The same things were measured in two ways. Each way mixes the same 9 hidden numbers, adds some noise and spreads widely along 5 directions of its own, which tell nothing about the thing.
In the rows, 128 means zero.
Some things both ways: the first way, then the second way.
[124  70 127 111 120 137 126 154 166 174 155  50 120 166 129 115  93 136
 123 139 109 149  67  57 102]
[ 76 134 172 129 135 164 126 145  68 136 169  96 118 202 152]

[ 85 146 144  99 122 150 162 163 108 100 122 174 111 133 127 138 111 138
 138 126 163 151 136 150 148]
[170 171 145  86  98  48 105  87 139  90  80  89 143 117 118]

[123 177 155 111  93 160 163 158 109 124 105 148 108 126 125 138 111  91
 143 108 165 149 108 150 126]
[152 153 159 137  99 130 114 167 142  84 131 153 125 117 120]

[123 130 127 169 175 102 111 148 139 131 120 100  85 108 125 162 132 138
 140 147 194 150 132 103 134]
[131  98 115  73 197 184 113 117 107 155 106 145 141 133 124]

[144  96  47  89  94 112 119  61  98 118  95 132 188 119 156  89 183 125
  81  98 128 107  97 175 141]
[132 157 128  86 115 162 113 122  74 114 100 127 124  62 123]

[127 133 105 106  98 141 135  97 116 145 129 163 121 128 137 123 122 113
 123 119 137  95 119 158 130]
[165  98 206  66 118  76 150  90 162 102 122 131 158 125 145]

[111 144 128  87 176 156 160 166 148 155 173 101 110 148 136 132 142 148
 137 163 168 137 118  90 134]
[153 153 203  96 109  92 166 133 176 114 140 101 139 101 148]

[114  88  82 123  78 104  95  84 109 156  78 148 154 122  96  94 119 117
  82  65  91 121 113 186 121]
[124 103  59  84 160  87 112  78 111 122  44 119 134 130 168]

[155  76 104 123 141  82 113 102 122 114 141 132 112  98 121 147 148 123
 139 143 141 118 106 130 100]
[ 93 104 100 133 154 191 103 142  85 120 118 128 131  89 108]

[114  96 123 128 188 104 141 163 137  74 161 127 134 141 159 139 121 172
 127 152 145 146 147  89 112]
[126 167 206 179 155 215 122 170  67 122 176 115 131 116 104]

[ 75 133 170 136  90 158 148 153 113 108 111 184 109 161 141 145  66 143
 123  98 129 153 147 129 147]
[143 119 168 139 130 132  89 158 133  67 105 219 125  30 146]

[107  97 125 145 106 117  96 163 201 130 130  84 113 164  95 107 112 172
 125 123 124 149 109  72  97]
[157 115 147 161 155 155 128 143 107  91 109 125 131 153 147]

[102  75 117  84 120 125 153 184 115  98 149 115 110 123 134 155  94 142
 135 120 187 152 109 164 111]
[ 92 151 147 117 150 145 114 124  75 124 104 128 121 107  83]

[154 110 112 131 148  82 107 126 127 140 143 135  81  86 102 157 125 103
 150 129 159  96 113 160  83]
[129  60 139 103 173 118 143 134 168 102  95 198 136  77 120]

[127 102 103 125 192  80 123 132  95  86  91 149 161  91 112 146 145 130
  93 121 150 155 115 135 128]
[144 122 111  88 178 141 116 122 108 124  61 147 119 114 153]

[ 97 174 130 101  79 182 183 170 133 131 120 149  72 124  99 117 106 118
 161 152 160 152 150 159 122]
[188 111 176  80 111  88 109 123 188 100 116 208 149  71 156]

[143  98 104 118 131 129 137 120 136 106 124 106 123 114 133 133 132 116
 134 172 145 130  84  90 114]
[141 109 167 109 110 174 137 148 108 106 142 154 125 141 115]

[117 136 147 191 111 122 103 133 133 120  79 125 128 146 133 129  97 130
 110  82 121 154 133  99 130]
[166  81 194 108 176 145 111 115 110 129 125 198 139 193 151]

[148 127 105 114 150 113 133 105 125 126 129 168 118  89 100 137 133 106
 123 150 132 100 129 137  97]
[133  60  98 117 146 179 156 157 149 115 128 144 139 120 157]

[172 137 106 147 102 118 102  90 159 148 133 106 118 129 127 116 158 108
 133 123 138 109 107 109  98]
[184 231 219 190  69 109 115 158 126  63 151  72 129  84  98]

[132 144 143 166 155 102  96 114 100 140  96 143 121 117 151 172 132 121
 105  74 183 135 133 142 156]
[164 179  83 123 114  89 124 103 129  97  68  84 131  91  77]

[ 71 160 173 140 143 124 137 149  72 132  79 162 130 145 163 152 112 126
 116  61 157 170 100 155 204]
[126 165 203  85 141  72  86 110 137 107  82  85 111 163 122]

[ 82 163 163 164 144 153 135 163 127 155 115 137  94 155 137 140  65 132
 120 111 138 143 161 111 140]
[154  97 172 116 168 134 145 136 154 133 152 171 141 170 142]

Other things, the second way, with their names:
(41): [113 166 150 142 114 158 121 170 100  99 113  78 121  72 134]
(46): [104 174 121 147 115 137 102 137  87 145 144  93 133  88 141]
(142): [151  88   4  45 121  79 108  86 136 105  53 167 153 115 158]
(91): [135 200 133 166 122 135  45 139  62 125 100 127 127  25 164]
(330): [159 137 100 100 132 117  76 122 134  82  90 138 136 110 111]
(377): [161  64  50 112 130  62 132  89 211  88  63  89 147 147  96]
(380): [137 124 114 167  98  91 103 101 104 151 104 125 146 132 109]
(136): [103 151  95 168 119 124  35 133  84 113  90 141 110  79 115]
(384): [158 108 151 154 149 159 124 145 118  76 111 126 135 132  92]
(44): [120 103  51  38  97  59 116  51 171 126 122 130 165 116  78]
(476): [139  49 155 169 118 130 134 125 147 107 125 127 137 215  89]
(453): [131 156  84 114 101 133  90 123 127 120  95 126 106 111 105]
(101): [132 109 204  98 130  91 119 136 138 113 105 227 129  83 109]
(176): [122 114  74 102 135  61 111 100 139 103  74 132 157 109  99]
(172): [138 103 110 102 166 146 116 150 159  75 103 178 121 137  99]
(16): [150  73 129 103 118 158 112 127 126 109 111 122 130 195 151]
(140): [118  91  89  95 169 200 158 142  73 148 120  92 155 155 168]
(354): [151 147 119 163  97 119 156 168 138  87 126 153 136 115  71]
(402): [126  93 192 150 105 137 136 182 190  90 152  90 117 132 129]
(207): [148 121 127 139 138 196 138 161 112 107 134 109 124 165 148]
(171): [116 138  84 175 140 197 129 172 108 111 164  73 121 213 102]
(231): [158 124 132  97 119 144 143 113 130 147 168  82 139 233 137]
(471): [143 131 184 129 119 111 111 112 117  97 144 118 148 166 119]
(40): [148 103 125 159 112 118 141 133 152 107 114 114 139 102 125]
(497): [156 150 106 176 121 119 147 163 165 126 136 122 117 134 138]
(56): [118 127 110 165 169 142 102 133  77 116 103 124 136 120 132]
(475): [128 178 127 169 118 148 110 166  76 109 124 129 131 115 102]
(491): [111  88 137 118 125 106 138 144 169  66 131  96 128 202  97]
(183): [144 106  86 188  78 146 174 136 153 122 164  58 136 211  79]
(225): [139  93 120 122 133 131 121 132 137  96 119 180 143 132 117]
(361): [ 93  34 102  92 143 115 161 100 165 135 113  95 145 174 103]
(422): [110 121 164 135 131 131  81 137 106 114 125 130 126 121 154]
(360): [144 102 172 128 137 201 118 170 123  98 153 130 121 150 134]
(494): [109 151 124 120 116 136  83 117  93  92 117 127 145  55 110]
(319): [136 159 127 131 135 102 103 117 140 119  92 151 115  76 103]
(412): [159 107  79  84 121 170 170 122 121 125 148 166 152 131 104]
(283): [113 135 188 141 157 202 133 183 151 148 181 117 116 106 137]
(443): [147 169 141 103 124 125  85 120  95  94  88 137 131  88  79]
(311): [144 128 204 111 166 144 101 127 106 127 135  90 147 174 162]
(397): [117 164 152 104 141 119 125 121 123 131 124  73 121 148  99]

Some of these things the first way, each followed by its name:
[170 130 116 135 129 114 125 110 138 119 107 136  82  72  87 147 137  77
 153 171 153 110  94 125  90]	(360)
[103 106 153 150 117 147 145 146 157 128 129 103 103 169 125 134 122 180
 129 116 132 201 153  67 124]	(91)
[117 138 144 132 127 149 145 109  92 161 132 146 144 166 163 135 114 134
  96  70 125 147 150 131 152]	(46)
[144  86  94 110 139  86 111  91 124 160 159 130 116 119 133 129 141 125
 132 128 122  90  90 148 113]	(361)
[132 122 132 168 137 133 127  75 104 197 147 137  69 133 170 140 103 106
 159 145 114  91 134 121 157]	(44)
[ 93  92 104 115 165 115 164 103  65  89  82 158 168 117 153 117 144 127
  99 132  98 160 102 136 179]	(453)
[ 93 163 164 120  92 166 169 129  76  92  70 205 131 125 129 146  92 108
 119 107 139 169 129 142 167]	(16)
[126 139 137 159 131  90 105  83 100 141  92 209  92  97 112 145 129 114
 138 109 122 110 135 167 147]	(377)
[166 154  87 106  97 117 100  92 151 152 130 116 167 140 128 100 191 126
  89  78 154 105 111 145  96]	(140)
[147  82  91 108 114 107 145  98 112 105 148 162  99  97 115 127 128 110
 150 163 108 101 126 152  87]	(494)
[ 71 109 137 128 159 117 132 203 175  96 126  97  83 147 123 115 116 175
 169 182 138 160  91  73 145]	(172)
[ 97 145 180 127 127 153 161 179 107  99 126 179  94 126 127 174  48 119
 141 117 160 151 143 132 118]	(225)
[125 153 124 150  80 141 111  77 118 158  75 152 147 143 128 104 133 109
 100  87 101 130 112 123 154]	(142)
[134 105 130 170 128  86  87 131 165 106 120 119 103 134 128 139 131 151
 139 134 150 131 114  86 119]	(384)
[149 155 121 142 106 110 121 122 124 140 105 130 124 122 110 107 141  91
 123  93 119 114 102 147 102]	(171)
[143  72 104 111 142  86 130 156 140  97 152 122 106  99  80 133 114 128
 138 142 131 137 124 137  50]	(56)
[ 75 138 154  92 122 149 159 160 150 129 154 133 106 180 161 107 148 172
 157 143 142 160  96  93 173]	(402)
[167 105  99 136 125  97 107  77 128 148 136 133 115 107 112 130 151 113
 124 123 123 107 126 135  94]	(40)
[147  79 100  93 102  92 150 129 110  69 129 148 119  85  92 124 134 110
 148 147 121 135 100 167  68]	(476)
[ 93 110 130  90 118 121 147 165 135 117 139 154 106 139 116 113  95 127
 158 152 114 115  75 131 124]	(491)
